The rows of a group lie close to one hidden flat surface of 10 dimensions, which passes through zero. Surfaces can cross.
(in the rows, 128 means zero)
Some rows, each with its group after it:
[152 163 116 102  95 138 165 167 145 137 162  97 131 106 131 164 171 129
 166] -> j_753
[116 169 119 135 109 137  86 138 154  43  78  80 132 193 142 147 162  90
 144] -> j_986
[ 61 137  73 162 184 141  91 100 101  85 158 119 146 161 176 102  92 129
 168] -> j_557
[147  71 134 154 172 142 146 133 116 147 159 107 187 100 156 107 131 134
 118] -> j_572
[133 142 133 121 190 148 164 204 142 156 213 131 130 150 127 117 173 145
 148] -> j_572
[106 202 156 118 117 106  97 129 139 111  90 109  89 151 127 148 143 100
  96] -> j_557
[100 191 159 110 140 115  99 125 166  83 105 119 101 155 176 132 165 107
  78] -> j_959
[106 106 136 128  95 131 131 155 151 177  95 162  82 100 114  72 175 127
 102] -> j_572
[ 93 110  83 105 114 104  87  72 136  68 145  99 115 167 100 164 131 146
 184] -> j_986
[188 111 123 155 133 180 156 171 157 137 157 151 150 188  95 149 147 113
 134] -> j_572
[ 96  93 134 128 131 107 134  89 135 179 175 154  90 114  90 131 140 182
  92] -> j_986
[158  53 115 161 118  94 102  98 113 158 136 109 122 141  71 139 144 152
 138] -> j_960
[128 157 111 125 117 134 129 150 118  78 146  80 157 125 140 118 147 133
 144] -> j_334
[121 114 117 112  72 139 152 107 150 164 152 197  86 114  85 134 119 157
  98] -> j_334
[144  72 122 154 145 126 127 126 108 166 118 130 142 131 102 126 112 119
 165] -> j_334
[128 105 133 111 126 147 154 174 145 154 126 148 132  94 147  84 160 127
 126] -> j_647
[107 122 126 127 168 149 138 120 144 171 172 170 123 155 112 146 110 121
 125] -> j_960
[189 102 115 130  98 146 147 126 135  91 114 135 153 144 133 157 112 132
 146] -> j_364
[118 130 141 150 171 132 118 144 138 136 143 129 126 164 149 126 151 122
 122] -> j_572
[112 129 141 145 129 125 118  75 134 151 126 144 122 139  94 160  97 118
  88] -> j_572
[ 72 128 148 146 136 140  83 124 160 118  46 146  97 150 194  95 166  94
 112] -> j_959
[128  99 121 181 108 135 106 127 123 138  98 124 122 135 120  95 149 127
 122] -> j_334
[148 109 123 143 169 134 129 130 103 134 103 140 159 120 201 112  88 106
 157] -> j_959
[130 164 114  89 125 120 148  89 132 116 180 160 105 155  93 184  82 144
 136] -> j_986
[183  89 132 160 101 163 150 180 164 138 130 137 141 148 101  98 189 126
 106] -> j_364
[139 137 111 180 134 112 119  75  95 119 161 121 135 150 121 161  86 163
 113] -> j_334
[148  95 107 140 160 150 144 138 106 187 142 171 146 128 131 115  71 100
 163] -> j_959
[183  95 137 117  77 138 154 118 124 131  80 161 142 112 123 151  91 127
 126] -> j_647
[176 127 132 155  96 111 150 123 130 164 150 110 118 121 120 177 163 157
 134] -> j_753
[ 84  80 125 134 103 104  93  81 146 129 101 137  89 114 133 105 162 159
 101] -> j_986
[148 136 123 147 138 172 152 179 126 163 129 137 162 143 100 123 107  80
 147] -> j_986
[148 144 117 104 133 145 148 170 110 128 124 136 141 104 116  94 103 107
 154] -> j_753
[ 62 129 110 108 136 108 124  68 130 151 195 110 119 117 115 179 119 164
 134] -> j_753
[ 72 159 138 147 157 154 148 100 110 126 127 173 144  95 170 117  56 151
  90] -> j_960
[116  93  79 118 131 157 129 148 109 142 131 121 161 129  91 127  92  96
 208] -> j_334
[138 152 141  79 144 167 167 202 163 150 145 150 134 140 108 122 154  80
 145] -> j_334
[120 100 113  96 157 142 145 139 140  98 164 100 165 105 186 116 144 137
 154] -> j_960
[132 174 150 115 142 130 143 149 108 112  73 142 129  89 208 115 103 117
 152] -> j_959
[109 131 165 107 145 122 137 105 116 170  90 151 129  93 149 143  81 119
  95] -> j_647
[138 167 124 139 119 109 111 105 113  95 138 103 128 143 109 143 117 127
 102] -> j_364
[109  98 120 105  93 123 133 128 134 167 125 146 106  82 107  99 141 140
 137] -> j_960
[181  84 136 133 144 123 124 157 141 119 116 103 144 143 167 115 178 117
 150] -> j_960
[148 135 122 115  78 113 120 124 121  87  89 110 118 112 124 124 133 135
 138] -> j_572
[185 129 138 153 165 134 147 141 114 122 146 122 163 150 155 147 113 132
 137] -> j_572
[130 138 119 171 113  74  94  66  80  88 119 109 106 113 142 120 105 183
 106] -> j_557
[ 40 116 115 116 208 120  97  85 106 133 164  86 164 128 154 147  91 117
 165] -> j_557
[128 143 119 167 158 151 114 168 111 131 112  98 152 158 110 122 133  85
 174] -> j_959
[185 112 107  79  85 123 108 142 174 104 130 144 117 148 162  95 149  83
  69] -> j_959
[ 94 180 156 160 197 145 127 147 123 142 140 123 135 165 125 154 119 115
 145] -> j_959
[113 163 130  51 142 140 148 130 135 126 136 123 148 118 129 177  90  90
 157] -> j_557
[146 168 131 125 118 155 143 168 132 140 111 141 134 143 107 131 118  85
 135] -> j_986
[129 103 151 151 127 108 116  94 127 135  94 132 107 142 131 156 131 153
 122] -> j_364
[ 69 110 145 132 147  89 106 109 100 163 133  91 124  68 119  93 140 156
 107] -> j_647
[104 136  92 148 159 127  92 105  86 152 113 128 138 157 109 137  51  74
 182] -> j_959
[107 169 145 104 134 117 127 134 118 152  96 147  96 109 135 135 108 110
 141] -> j_364
[ 56 146 117  95 134 133 112 127 148 120 122 130 110 114 152 104 142 110
 129] -> j_557
[160 173 126 119  92 146 157 132 122  77 134 124 153 133 104 155 101 140
 127] -> j_960
[ 99 118 156 103 122 143 137 154 150 141 117 116 140  97 130 115 160 124
 105] -> j_647
[161 115 104 115 116 148 170 105 113 174 156 194 132 133  82 171  45 129
 153] -> j_647
[123 150 131 103 121 117 137 128 123 108 146 113 125 102 113 124 131 145
 116] -> j_753
[101  86 133  90 155 157 148 113 166 113 134 150 164 121 199 137 116 132
 119] -> j_647
[111  89 138 146 131 134 124 113 151 141 108 151 116 147 141 133 139 134
 126] -> j_364
[146  86 131 157 143 117 111 114 110 126  89 117 146 123 165 115 120 126
 138] -> j_557
[ 86 120  94 127 173 169 127 124 141 137 180 142 154 179 116 155  97 109
 168] -> j_557
[198  91 151 141  89 139 140 148 168 110  62 170 110 129 194 100 170 132
  93] -> j_986
[111 155 154 146 135 123 131 155 107  91 118  76 156  73 163  80 162 156
 105] -> j_960
[ 40 131 128 126 132 137 121 132 132 132 119 102 121  99 114 108 157 137
 165] -> j_959
[166 109 125 110 141 148 143 133 117  77 136 156 162 148 106 112  78 133
 116] -> j_753
[101 163 113  62  90 123 124 117 133  93 122 104 128 120  95 164 114 110
 152] -> j_557
[171 156 113 145  87  86 120 142  80 126 123  99 100  88  89  92 140 148
 149] -> j_647
[164  72  88 161  98 128 119  95 113 126 148 142 152 117 120  93  98 137
 108] -> j_364
[170 121 118 133 109 134 132 117 134 116 128 136 135 167 107 169 108 120
 138] -> j_960
[ 94  86 156 137 158 121 109 114 159 158 102 155 108 139 164 111 154 129
  95] -> j_334
[102 134 129 150 133 122 113  94 161 127 164  91 119 178 122 193 180 144
 114] -> j_753
[122 140 119 136 135 135 115 144 142 102 150  95 144 144 124 108 165 118
 113] -> j_364
[137 134 107 138 135 157 150 155 145 117 200 112 156 150 103 146 148 143
 130] -> j_334
[187 107 155 152 133 121 166 177  98 172 135 101 147 105  66 146 151 159
 176] -> j_364
[211 163 137 130  94 127 154 139 118 131 106 171 107 149 108 156  96 127
 126] -> j_572
[ 99 142 154  76 176 147 148 161 185  92 160 131 138 124 221 108 176 133
  89] -> j_753
[156  89 102 171 100 166 115 157 166 118 100 115 144 197 106 142 172  95
 160] -> j_753
[143  80 123 146 136 151 144 165 133 159 127 141 145 110 137  82 152 124
 139] -> j_557
[185  94 121 157 123 137 159 105 133 133 202 121 153 172  74 195 128 174
 121] -> j_753
[ 87 188 137  87 128 125 149 150 102 157 141 119 131  54 120 104  93 116
 120] -> j_986
[145 127 126 118 128 166 146 148 159  91 141 129 163 160 152 151 133 117
 129] -> j_986
[ 71 152 138 136 176 102 110 116 115 153 176  95 118 124 107 125 140 143
 110] -> j_959
[166 121 116 120  82 108 121 121 121 133 108 136 103 135  88 141 125 118
 144] -> j_960
[132 144 150 150 186 141 144 113 131 155 179 142 148 156 131 164 100 122
  94] -> j_572
[ 76 104 102  77 120 132 142 106 133  90 159 110 154  72 153 114 127 165
 147] -> j_960
[ 61 140 125 115 116 132 105 105 149 147 111 144  99 119 112 119 129 106
 107] -> j_572
[131 162 118 118  89 146 127 114 138 133 114 186  92 177  50 166  83 103
 116] -> j_753
[176 114 133 122 135 121 146 115 105 111  95 143 147 107 203 134  81 128
 138] -> j_647
[128 125 112 119 136 136 115 101 112  78 132 134 154 161  87 136  70 129
 135] -> j_753
[126 177 156 141 160 102 113 135  95 136  94 113 129 123 155 128 102 100
 122] -> j_647
[143 109 152 150 163 117 140 122  99 166 133 121 149 108 125 132  97 140
 114] -> j_647
[131 108 112 120 143 159 127  96 158  84 136 151 158 172 189 157 108 125
 123] -> j_364
[149 148 124 155  92 117 103  97 108 112  76 127 116 160  96 163  91 114
 129] -> j_986
[156 129 107 133 132 121 132 105 111 100 177 104 159 133 122 134 105 141
 112] -> j_364
[143 129 102 173  86 152 135 112 127 138 143 162 111 152 112 133 112 149
 104] -> j_334
[ 70 159 153  97 144 134 116 166 166 150 107 126 107 114 156  96 179  88
 112] -> j_557
[129 118 124 147 107 121 114 144 100 147  86 110 131 106 102 101 123 111
 152] -> j_647
[ 86 145 109 106 122 113 123  56 119 120 152 149 109 130 114 169  73 151
 119] -> j_334
[136  88 105  94 126 124 159 157 129 162 195 141 111  95  81  95 162 165
 164] -> j_986
[166  80 115 126 102 144 148 158 127 110 125 110 167  99 132 100 154 136
 146] -> j_572
[112 126 127  81 135 137 163 163 119 122 167  85 154 108  81 171 141 152
 210] -> j_364
[202  95 154 149 113  99 160 115  91 135 109 135 138  59 181 103 114 182
  97] -> j_960
[138 107 138  91  99 159 173 127 167 103 115 175 127 108 173 142 135 159
 130] -> j_959
[ 68  80 110 117 176 129 107  91 115 157 109 151 136 112 190 112  78 112
 159] -> j_334
[130 113 129 130 100 126 126 133 143 120 139 106 124 131  83 133 169 145
 117] -> j_557

New rows, each followed by its group:
[157 106 124 131 140 100 141 105 113 159 155 165  97 130 118 136 112 160
 136] -> j_986
[151 106 100  69  84 107 159 111 119 133 133 176 101  69 127 117  95 162
 161] -> j_986
[112 141 111 185  97 133 106 112 122 134 114 144 100 145 131 105 128 138
  96] -> j_334
[ 98 140  88  94 129 115 131 128 107 138 149 160  98  81 168  82 106 132
 164] -> j_647
[126 165 124 146 141 121 129 133 118 117 162 127 117 132 129 114 136 147
 117] -> j_557
[ 93 130 135 147 161 118 117  87 128 145 163 133 119 154  98 161 117 146
 115] -> j_959
[127 117  93 131  72 138 110 113 142 101 111 107 126 164  72 164 138 117
 160] -> j_753
[141 135 149 146 109 154 139 120 140 131 108 137 156 130 139 153 106 121
  77] -> j_986
[206 138 117 126 116 113 145 141 101  93 117 138 120 143 163 146 109 162
 172] -> j_572
[173 145 117 144 125 100 128  81  92 101 142  86 150 134 143 203  92 150
 157] -> j_753
[143  93 114 165 147 137 119 153 125 155 121 136 127 155 105 108 143 105
 163] -> j_986
[132 129 137 130 114 144 153 149 125 163 140 134 139  95 101 120 124 130
 106] -> j_986
[165 164 136 125 120 138 169 140 115 120 164 139 145 123 106 150  97 144
 122] -> j_960
[161 141 170 172 143 146 125 132 145 141 102 135 141 191 107 176 121 103
  90] -> j_647
[103  77  70 142  64 134 114 126 121 118 114 132 111  97  81  73 140 149
 160] -> j_557
[194 102 101 127  89 139 152 125 111 124 118 158 132 142  96 157  85 143
 171] -> j_572
[177  83 139 195 156 109 120 108  90 137 133 104 156 137 113 123 117 156
 117] -> j_753
[105 115 124 118 194 174 159 171 148 122 186 115 179 137 168 126 145 125
 166] -> j_959
[122 120 118 113  78 123 141 142 101 104 114  94 141  43 121  80 142 163
 136] -> j_960
[151 108 193  90 169 128 157 135 166 152 115 145 143 112 215 152 149 117
  77] -> j_557
[116 144  97 152  83 129 112  89 140  72 141 158  89 169 122 127 130 168
 104] -> j_557
[137  49 161 105 141 121 160 100 170 168 179 163 120 123  96 152 158 178
  89] -> j_334
[189 147 182 132  97  98 143  90 158 146 116 198  70 142 144 159 134 167
  17] -> j_959
[ 81  89 128 160 185 122 105 134 129 150 166 109 123 153 138 112 175 160
 141] -> j_572
[134 150 135 151  91 101  94 124 134  97  90 109  83 134 127 111 179 138
 100] -> j_647
[151 114 155 141 150 157 145 166 124 179  97 151 155 124 128 129 100  89
 130] -> j_647
[128 121 155 151 173 113 128 153 103 129 127  79 159 117 153 115 156 140
 146] -> j_364
[132 117 149 124 131 141 119 132 170  73 111 134 131 166 160 117 164 130
  85] -> j_753
[126 134 157 129 120 123 128 175 123 135 108  75 151  96 104 105 173 122
 113] -> j_647
[161  78 107  88 139 186 187 157 151 149 155 209 155 121 142 104  82 126
 142] -> j_753
[136 131  99 152 131 152 134 139 116 105 136 126 158 122 183 105 114 129
 145] -> j_334
[ 98  52 115  87  98 151 129 111 134  99  96  92 190  89 131 139 114 133
 154] -> j_647
[158 127 132 166 147 117 127 112 103 136 122 150 123 139 145 124  98 142
 115] -> j_557
[136  98 140 111 129 121 143  94 133 112 126 125 133 121 143 177 118 170
 145] -> j_364
[105 140  59 154 138  96  87  82 104  97 167 129  88 163 135 115 119 145
 185] -> j_647
[100 165 199 174 150 151 196 144 119 153  98 158 107  84 134 159 145 201
 151] -> j_959
[182 131 171 167 169 127 138 150 136 125 141 129 141 160 153 125 150 139
  79] -> j_753
[143  78 126 159 109 138 150 117 106 110 127 117 162  84 132  99 125 178
 118] -> j_960
[ 99  86 107 115 110 148 129 112 163 129 157 135 129 142 106 145 154 142
 136] -> j_753
[ 84 140  83 139 180 144 104  86 128 116 208 122 156 181 126 140  78 104
 111] -> j_364
[ 90 177 150 112 144 110 132 154 104 182 117 134  93  86 112 109 125 110
 143] -> j_364
[159 110  86 102 127 131 124 124 135  94 208  86 170 167  84 155 121 117
 131] -> j_959
[ 74 165 130 145 167 133 149 101  85 125 195 105 164 103 106 140  76 175
 114] -> j_960
[142 123 154 156 124 145 141 115 130 106 132  96 178 127 136 163 125 140
  73] -> j_986
[ 68 156  90 142  88 142  91 115 156  69 147  91 121 171  95 139 168 137
 118] -> j_334
[126 114  76 112 108 143 120 111 118  62 131 110 163 140 139 142 100 129
 183] -> j_557
[175 129 162 110 147  93 167 113 107 135 180 118 140 103 104 169 119 174
 108] -> j_334
[161 103 119 175  97 148 121 116 113 162  78 164 125 159  78 145  85  99
 135] -> j_986
[ 99 206 107 135  68 132 114 123 122 143 124 151  71 157  34 148 110 111
 117] -> j_334
[137 165 182 133 159 135 145 140 153 144 150 120 145 117 143 130 154 111
  42] -> j_572
[127 165 148 104 143  89 126 109 125 171 154 148  77 124 110 152 115 131
 101] -> j_960
[153 127 122 152  86 128 125 133 152 128 124 151  87 159  89 120 175 140
 108] -> j_647
[191 166 137 109 129  86 134 118  87  97 102 128 114 101 177 131  93 136
 153] -> j_986
[ 93 117 117  77 134 123 135 146 125 124 142 102 144  77 136 102 134 122
 166] -> j_334
[126 153 133 193 159  91  98 113  80 131 147  82 124 135 102 119 131 151
 113] -> j_557
[121 124 126 102 103 140 119 144 164  69  91 122 122 141 187 114 173 132
 141] -> j_572
[126 107 129 144 121  87 117  78  88 107 129 101 135  78 175 117 109 181
 110] -> j_334
[ 86 192 130 112 115 121  94 120 137  72 113 102 107 164  72 135 138 111
 108] -> j_753
[106  93 110 136 153 122  89  97 126 109 116 107 146 145 174 120 122 113
 131] -> j_959
[104 113  98 200 150 170 137 113 145 133 204 152 146 164 177 109 145 173
  86] -> j_334
[155 106 130 156 108 133 125 150 115 151  80 131 124 129 106 118 135 114
 157] -> j_364
[101 138 142 120 168 100 119 127  75 145 132 136 120  75  98  63  80 138
 102] -> j_753
[158 105 137 107  89 126 158 133 160 130 132 173  93 112 140 120 161 178
 105] -> j_572
[ 92 150 119 120 138 146 122 128 169 127 184 140 114 157 115 119 150 115
  76] -> j_364
[ 78 109 113 152 198 140 118  99  97 164 154 141 152 137 150 131  64 121
 151] -> j_960
[ 95 110 119 193 168 142 111 116 104 170 118 131 139 170  86 143  91 110
 179] -> j_959
[ 99 102 126 166 155 160 127 149 137 135 135 111 151 155 108 129 158 132
 165] -> j_959
[173 136 151 149 150 157 146 133 136 102 108 134 170 157 193 158 103 113
 102] -> j_986
[113 172 141 155 159 132 120 151 100 142 124 116 136 132 122 117 108 102
 137] -> j_960
[135 101 137  89 125 172 157 161 192  90 154 157 141 147 146 113 177 139
  95] -> j_753
[ 72 112 106 130 150 163 130 130 115  99 168  48 214 112 123 140 115 120
 150] -> j_986
[155 125 150 124 125 112 143  74  78 169  83 155 149 107 109 193   5 118
 125] -> j_647
[144 158 168  86 148 124 138 129 159 115 137 130 118 161 105 179 140 115
 109] -> j_334
[152  91  86 128 162 139 135 129 107 152 149 161 132 155 123 132  79 109
 211] -> j_986
[ 90 101 114  86 127 163 125 131 170 112 134 107 159 161 105 169 141  90
 162] -> j_557
[153 159 145 131 137  96 132 139 111  86 182  52 152 105 119 122 163 166
  95] -> j_364
[ 87 132 172  62 112 144 162 124 153 186 113 181 119  81 115 156  94 120
  77] -> j_647
[144 184 114 129 141 141 143 159 112 109 141 144 124 132 159 104 102 117
 148] -> j_557
[ 92  85 112 160 139 124  98  99 102 167  95 125 143 103 120  99  93 107
 144] -> j_572
[131 163 125 143 152 136 127 208 114 159 121 130 100 143 118  84 161 105
 177] -> j_572
[145  84 135 179 158 104 106 119 113 130 133 131 107 173 157 127 153 179
 142] -> j_572
[135 118  88 102  62 165 144 108 171 132 115 168 113 155 119 187 113 103
 178] -> j_753
[125 160 117 119 173  97 120 117  89 191 174 145 113 121 109 126  58  97
 117] -> j_959
[137 117 140 142 150 152 155 151 128 103 155 107 173 106 161 106 145 159
 116] -> j_960
[162 119 153 173 126  86 125 115 114 181 124 169  74 102 136  94 144 165
  75] -> j_647
[ 86 157 127  97 148 103  97 126 129  97  94 116 108 113 193 102 140 107
 147] -> j_986
[122 161 122 156 137 134 127 147 106 138 132 132 128 124 155 100 120 116
 126] -> j_334
[121 132 148 121 136 144 126 160 147  96 134 139 123 145  86  82 155 136
  76] -> j_753
[148  99 110 155  84 121 104 113 128  78 113  65 145 151  89 152 169 148
 143] -> j_753
[147 118 113 117 119 120 138 144 129 116 163 105 125 132  92 126 155 145
 155] -> j_986
[126 126 146 120 111  99 110  95 138 116 128 109 104 150  67 168 150 144
 107] -> j_334
[129 154 116 122  84 134 115 125 156 118 131 158 103 131 124  90 140 106
  60] -> j_364
[101 113  97 117 116 136 116 132 123 122 119 121 131 129 119 116 127 121
 172] -> j_572
[ 97 135 151 146 204 144 108 138 140 127 124 139 136 171 174 111 125 102
 106] -> j_753
[180 146 135 133 133 153 144 186 126 125  83 157 138 137 164  97 116  84
 141] -> j_753
[129 129 138 123  97 107 146 117 128 171 147 144  94  94  89 128 137 155
 104] -> j_753
[146 113 147 109 131 118 145 111 148  95 139 116 140 131 155 168 147 168
 120] -> j_364
[138 107 126 123 123 142 144 110 142  87 156 121 156 137 142 151 136 156
 115] -> j_960
[153 190 124  64 144 112 173 150 104 102 188 137 114 114 167 149 107 170
 165] -> j_572
[ 63 145 113 178 165 171 123 126  89 129 127 124 174 124 124 101  69 129
 144] -> j_960
[116 125  90 123 132 133 120 111  89 117 126 117 154 106 152 121  71 118
 183] -> j_334
[132 147 133 102 122 104 115  92 140 149 138 167  89 138 133 142  99 121
  70] -> j_959
[114 157 171  93 116  99 121 142 141 139 106  79 118 109  92 154 161 109
 109] -> j_557
[141 157 136 126 119 173 153 124 173 116 145 186 118 195 106 178 114 119
  97] -> j_960
[ 88 154 135 123 139 121 107 136 136 111 135  97 123 139 102 121 156 121
 119] -> j_753
[ 75 110 141 118 154 131 108  66 167 119 147 135 129 166 140 173 125 139
  88] -> j_647
[142  89 110 142 164 138 112 118 129 119 150 119 164 164 156 132 116 109
 135] -> j_959
[100 187 159 112 127 122 134 170 136 125 130 102 109 106 124 111 176 125
 124] -> j_959
[133 144 139 178 178 109 120 147  88 187 142  92 136 116 142 124 136 116
 152] -> j_753
[116 120  96 118 117 132 123 114  83 126 107 117 159  97 128 128  57 111
 178] -> j_986
[ 59 119 141 141 180 112 109 105  95 203 115 144 117  98 142 105  89 113
 125] -> j_647
[143  81 116 144  82 143 118 140 139  88 121  57 177 121  73 113 187 130
 129] -> j_572
[134 114 121 129 137 135 138 144 120 170 122 174 107 125 135 109 110 127
 150] -> j_572
[195 120 120 124 159  76 114  68  85  80 173  84 170 132 164 166  74 151
  98] -> j_959
[104 164 141  98 116 131 145 137 126 147 124 141 120  87 132 115 116 124
 104] -> j_986
[225 115 162 105 139 137 173 138 148 112 128 150 152 155 143 181 118 129
 122] -> j_334
[149 136 101 110 166  71  99  98 102 100 119 142  76 154 165 133 109 131
 203] -> j_986
[118 174 140  96 133 140 120 151 146 102 103 109 141 153 138 158 124  71
 147] -> j_557
[100 118 117 112 122 115 107 146 111 105 108  84 141  88 134  80 146 128
 155] -> j_753
[123 146 177 129 131 114 128 140 128 158  79 147 106  99 166 107 135 115
  81] -> j_647
[ 92 193 147  78 115 115 128 132 151 104 118 130  92 122 140 141 143 118
 112] -> j_364
[162 168 161 142 139 119 138 173 121 156 106 148  97 122 149 103 146 118
 108] -> j_572
[163 135 141 154 127  91 123 127  60 137 118 106 132  94  78 105  94 144
 125] -> j_753
[113 175 158  60 122  93 124 116 100 140  59 120 119  60 170 138  78  89
 141] -> j_557
[157 153 141 131 106 120 142 114 131 158 103 183  93 132 136 147 102 117
 106] -> j_753
[ 72  85 116 131 147 128  88 127 119 178  62 143 111 119 122  95 111  78
 175] -> j_334
[127 118 131 154 135 134 122 106 148 165 138 153 112 166 123 162 132 129
 114] -> j_753
[104 142 146  85 130 155 147 147 182 141 137 192  97 135 151 114 144 118
  84] -> j_753
[145 169 153 125 129 110 145 155 124 143 144 113 115 103 142 133 150 133
 113] -> j_753
[ 86  79 131 120  86 116 111  47 154 136 103 159 105 104 130 136 119 157
  76] -> j_572
[152 133 115 119 135 137 116 177 122 125 108 113 145 128 153  83 137  74
 141] -> j_959
[ 53  51 104 140  65 161 103  86 138 136  61 125 160  83 124 101 111 122
 112] -> j_986
[100 162 119 116  94 124 105 123 121 106  85 112 116 121 112 130 114 103
 138] -> j_986
[145 127 101 121 128 148 130 138 120  99 137 117 161 128 153 121 103 104
 151] -> j_364
[159  65 107 100 132 144 146 140 172 214 149 208  90 157 109 137 133  98
 151] -> j_960
